There are 5 ways to turn a row about zero (a turn may also mirror it). The second row of each pair is the first, turned, with some noise. The first 45 pairs use one turn. New pairs use 2 turns, one after the other, and a turn may come again.
Known pairs, each followed by its turns in order:
[ -8  -8 -23 -17  10   0  -8  18]
[ 23   3 -16  10 -11  -8   9 -16]  Q973

[ 14 -19   9 -11  32  -2  -6  18]
[ 36  -3 -21 -19   1  -3  -9   2]  Q260

[  2  13  27  -8  16  17   6 -20]
[ 19 -17  13  23  13  -1 -12  20]  Q260

[  4  13 -21 -37  22 -15   7  -5]
[ -7 -23   4  39  20 -10 -11   9]  Q112

[  5  19   8   3 -17  -2   2 -14]
[-15   2   6   3  17  -7 -12  15]  Q973

[ 14  -5 -18 -18  16  -8  16  14]
[ -3  18 -10  -3 -17  18   4  25]  Q754

[ 17  -3  -4   0   9   6 -39   0]
[ 36  -9  -9  -7   6  14  -1 -14]  Q998

[  4  44 -23  25  -2  24  -8   3]
[-5 24  3 43 32 18 -5  0]  Q973

[ 34 -19  26 -29  -4   2  -5   1]
[ 14 -18  34  -5   2 -14 -11 -32]  Q998

[-27  15  14  11 -32 -32  -4 -15]
[-15  27  39  12 -18  10  25  10]  Q260

[-22  14  -3  21   5   7  10 -12]
[ -2 -11 -11   7  21  23  -3  11]  Q973

[ -7   7   3 -22   6 -16   6  -3]
[-12 -10  12  12  14   7  -4  10]  Q112

[ 17 -33 -18   9 -18  20  10 -18]
[-32   7 -22  -9  17  17 -25   9]  Q260

[ -8   8  13  22 -23 -10 -24  16]
[-11  -3   9 -12 -22   2  34  15]  Q260

[-15 -10  11  13  19  27   4  18]
[  2 -14   2  -4   8  27  12 -28]  Q973

[ -1   6  -1  -4  -8 -16  -9   5]
[ 10   0   6 -11   4  -6  13   6]  Q754

[ 23  40  -9   7  16 -17  32  18]
[29 20 34 13 20  5 16 25]  Q973

[-16  19  -4  33  19   1  -4 -23]
[ -2  37  -9   7  21  -7  25 -10]  Q112

[ 11  -2  -6  10  28 -15  26 -36]
[ 15   9   6  -9 -10  37 -37  -6]  Q754

[-21 -17 -34 -33 -16 -23  15  12]
[  7 -16  40   7  11 -17 -41  11]  Q112

[ 10  26 -22 -22   0   5  -1   5]
[ 14   8   7  31   7 -22   1  -1]  Q973

[  6 -15 -25  13  29   8 -15  27]
[  4   9  -4  25 -23 -15 -12 -35]  Q112

[-40  17  32   4 -18  15 -30  14]
[-48  30   3 -26 -18   2   2  18]  Q112

[ 17  15   8 -44   9   6 -25 -22]
[ 12  53  -2  -5  -1 -19   6 -17]  Q754

[ 19  -1  28 -14  10 -11  26 -54]
[-20 -41  30  -6 -14 -11  -7  43]  Q973

[-15 -13   7 -10  21 -13  -7  -8]
[ 26  12  -1   7 -10  16  -6  -3]  Q260

[-21  12 -19 -12   6 -40  24   3]
[-28  -6 -13  26 -12 -15  34   8]  Q998

[ 13   7  12   9   7  20  28 -33]
[-14 -14   2 -22 -11 -19 -30  19]  Q998

[-23  21 -36 -24 -27 -10 -10   8]
[-13   8  42 -13  -9  -9  37  12]  Q754

[ -8  32  12  24 -28   9   5 -35]
[ 13 -21  32  -1 -15 -19 -19 -36]  Q754

[-14   0  13 -23  -6 -10  -7   1]
[-13   3  -3   5   6  -4   8 -28]  Q998

[ 21 -10  -5  -4 -41   0  -6  68]
[-21  14 -35 -41  -1 -44  38   5]  Q260

[ 30 -30  -9 -17   0  -9  23 -11]
[ 18  -8  22  -9 -37 -10 -19   9]  Q973

[ 13 -28 -29 -21  -1 -12 -18  25]
[  5 -20  -1   9 -14 -13 -47 -18]  Q112

[ 35 -16 -27  24  22 -18   2  17]
[ 24 -15  -7  14   0 -10  -2 -52]  Q112

[-12 -17 -16 -13   6  32  -4  -4]
[-34  16   3  21   7   3   0  -5]  Q754

[ 19   5 -16  14 -31  16   0  25]
[ 11   6  21  23   0  32 -18  15]  Q998

[ 25   2  10  37 -38  -7  -9 -14]
[ 30 -29  19   8   9 -31 -25   6]  Q754

[ 24 -10 -27 -22   5  -6   0 -12]
[  2   7 -10  -9  31  12  -7 -26]  Q260

[  5  30   3 -16 -13 -28 -20 -14]
[ 28  15  21 -26  -2 -18  13  -6]  Q754

[-23   0 -28  22  -3  36 -12   7]
[ -1  16 -12 -15  17  40  -2  25]  Q998

[-14 -19  -4  28  10   2 -29  -3]
[ -1 -11 -11  -9 -29  34   3   7]  Q260

[  1  -1 -19  -1  -2 -15 -20  10]
[14 -1 -6 14 -3 16 21 -3]  Q998

[  1 -26  26  -9   5  -4 -14 -23]
[  6   4   6 -30  -9 -15   2 -29]  Q998

[-18   1   2 -29   6   4 -38   4]
[-33  11 -13  13  -7  -1 -30  15]  Q112

New pairs. What belongs after each?
[ 10  -6   8   6  -6   8 -28 -23]
[  0  -4 -34  -5  19   4  -6  -2]  Q973 Q973

[ -5  -5 -14  35 -15 -14  25 -33]
[ 17  33 -28 -15 -28   4 -20   0]  Q112 Q754

[  0  -6  23  16 -38 -15 -35  -1]
[ 12   7  30  -3 -12 -39 -25 -18]  Q998 Q754

[-29 -53   8  11   8   1  12  10]
[-36 -17  -8  28  18 -35 -14 -10]  Q998 Q998

[  7 -27  -8  26  27 -26  -5  -8]
[ 14   7  11   4  23 -12 -34 -29]  Q973 Q973

[ 34  11 -20   1  -6   2  -9  46]
[ 33 -24 -10  -4 -25 -29  -3  25]  Q260 Q973

[  4 -22   0 -27  -9  20  -2 -16]
[  5  13 -25   7  -8  -8 -21  24]  Q754 Q998

[-31 -17 -40  30  45  11  -9   2]
[-34  25   9  17  27  12   2  53]  Q112 Q973

[-2  4  0  7 25 -6 11 -8]
[ 13   7  -3   8  17 -19  -6  -3]  Q260 Q754

[  5  13  16 -14   4 -19   5 -25]
[  6  14   8  30 -21   1   5 -10]  Q112 Q112

[  2  22 -23   3  41  19  -5 -22]
[-11  21  20 -15   9 -21  27 -34]  Q754 Q754

[ 21  18  -3  -3  -8 -11  12 -38]
[-18  21 -11  17  -8  33  15   0]  Q260 Q112

[  8   1  14 -11  22  11  18  36]
[  2 -29  -7  -1  23  -3 -26 -25]  Q260 Q112

[ 29   1  20 -20 -11  15 -16   3]
[ 23  -7  -3 -31 -12  -7  -8 -23]  Q998 Q998

[-19   7  -4 -25  12  -9  13 -11]
[-24  -9   0  -6   4   4 -29   2]  Q754 Q998

[ 30  -2  24   2  -5 -25   6  29]
[ -2 -12  25  -7  24 -35  16  10]  Q973 Q973

[ -7   4 -12   3  51  20 -11  50]
[-17  42 -19  -1 -53   9 -19   9]  Q112 Q998

[-29   8  25  10  -3   7  -5  23]
[ 18 -32   5   8 -10  -6  14  24]  Q260 Q754

[ 39   3 -20 -16  11 -29  19 -19]
[-28 -29  11  22 -16 -14  33  12]  Q260 Q973

[ 27  29 -21  19 -20 -11   9   3]
[ 25   6 -25  26  21  -8 -23   0]  Q973 Q998

[ -5  29 -19  13   6  16  -9 -35]
[-33  12 -17 -10  16  22 -10  23]  Q754 Q112

[-12  22 -13 -17  14   5  18  12]
[  3  35   2   6  -8 -21   2   8]  Q112 Q998

[ 48  28 -19 -26   0 -12 -18  -3]
[  6 -46  22   7 -32   5  20  20]  Q260 Q973

[  8 -24  -5  13   8  -8  14  -3]
[ -3 -20 -24  -9  -6   2   4   4]  Q754 Q260

[ 16  27  14 -19  -5  14  -9  56]
[ 46   7 -27 -30   3 -25  -9  23]  Q998 Q998

[  8   4 -18  15   5  -1 -20  -4]
[  3 -15 -19   3 -18   2  12   6]  Q112 Q998

[-32   5  -1   6   0   8 -11 -15]
[ -9   7  -2  -8  14  24 -22  -8]  Q260 Q973

[ 10  55 -30 -35 -15  -8  -2 -33]
[-21   6  11 -11  12  -1   6 -75]  Q973 Q112

[ 8 10 -9 -7  4 21 15  3]
[ 11  13   4 -10  20  -2  12  -4]  Q998 Q998

[-25   9 -10  -8 -16  24  -5  29]
[ -5 -19   0  25  14  29  18 -13]  Q998 Q973

[-13 -32   7  18   4 -15   7  15]
[-17 -25  13  -2  12   1  27   6]  Q998 Q112

[-17  -4  24   1  -7 -11  26  12]
[  7  10  -7  37  -4  -4  -8 -12]  Q260 Q998

[  9  14  52  22  -4  13 -23  11]
[  5 -54 -12   1  29  -1  21   5]  Q973 Q973

[  0  21  -1 -10  -1 -18 -12  11]
[  4 -13  19  -9  -2  -1  -7  19]  Q260 Q973

[  5  10  32  12  32 -15 -21 -12]
[  0  11  15 -24  25  18   6 -36]  Q998 Q260

[-22 -16  -8   3  11  15  17  -9]
[ -4 -20  18 -12   5 -18   8  14]  Q112 Q260

[ 6 17  1 23 -8 -9 -1 23]
[  5 -15  13   0  -5  10 -31  -7]  Q754 Q112

[-11 -14  -2  14  -2  13  -1  -3]
[ -8 -10  -2  11  15   1  -7  -7]  Q998 Q998

[  3 -21 -15   3 -26  28 -15  -1]
[ -3  10 -13 -21   9  29  24  12]  Q754 Q973

[  0 -24  16  -8   9   7  12  19]
[ 18   4 -21 -16  -5  12   3 -19]  Q998 Q754

[-14   7   4  18  -2  10  33  -8]
[-12 -10  -2 -22   5  -5  34   2]  Q998 Q754

[ 32 -16  15   8 -26  14 -26 -13]
[ 16 -10  25 -41 -12  18   5 -11]  Q754 Q260

[ -7  35 -13 -28   2  14  -3  14]
[ -7  14  26 -17  -5  21 -32  -3]  Q260 Q260

[ -1  20  26  -6  -3  15   3 -21]
[ 24   9  27   0   5  -4 -17  -9]  Q754 Q754

[  9   1  11   3   4 -23  19 -38]
[-21  16 -31   1 -12  11 -26   2]  Q112 Q754

[ -6 -15 -23  23 -41 -14   0  15]
[ -8 -31  -1   8 -28 -34  -5 -18]  Q998 Q754

[-40 -16 -22 -37  -5   7  14  28]
[-24 -41   1  17 -36  22   4 -20]  Q754 Q754

[ 22   7 -14   0  13  -7 -22 -17]
[ 25 -11   8   2   7  -4  26 -10]  Q754 Q260

[-49  -5   0   9  -6   7 -13  -8]
[ 27  16   2  30  -1 -23 -22  -1]  Q973 Q112

[-26  24 -19 -14  20  -8 -17 -29]
[  8  23  -2  -2 -19  -4  15 -48]  Q754 Q754

[-23  18 -65  24   9  17   6  11]
[ 12  16  67 -32  -5   4  13  -7]  Q112 Q260

[  5  -3 -24  -8  18   9  20  15]
[-19  -2 -13  15 -17 -16  17  -1]  Q754 Q260

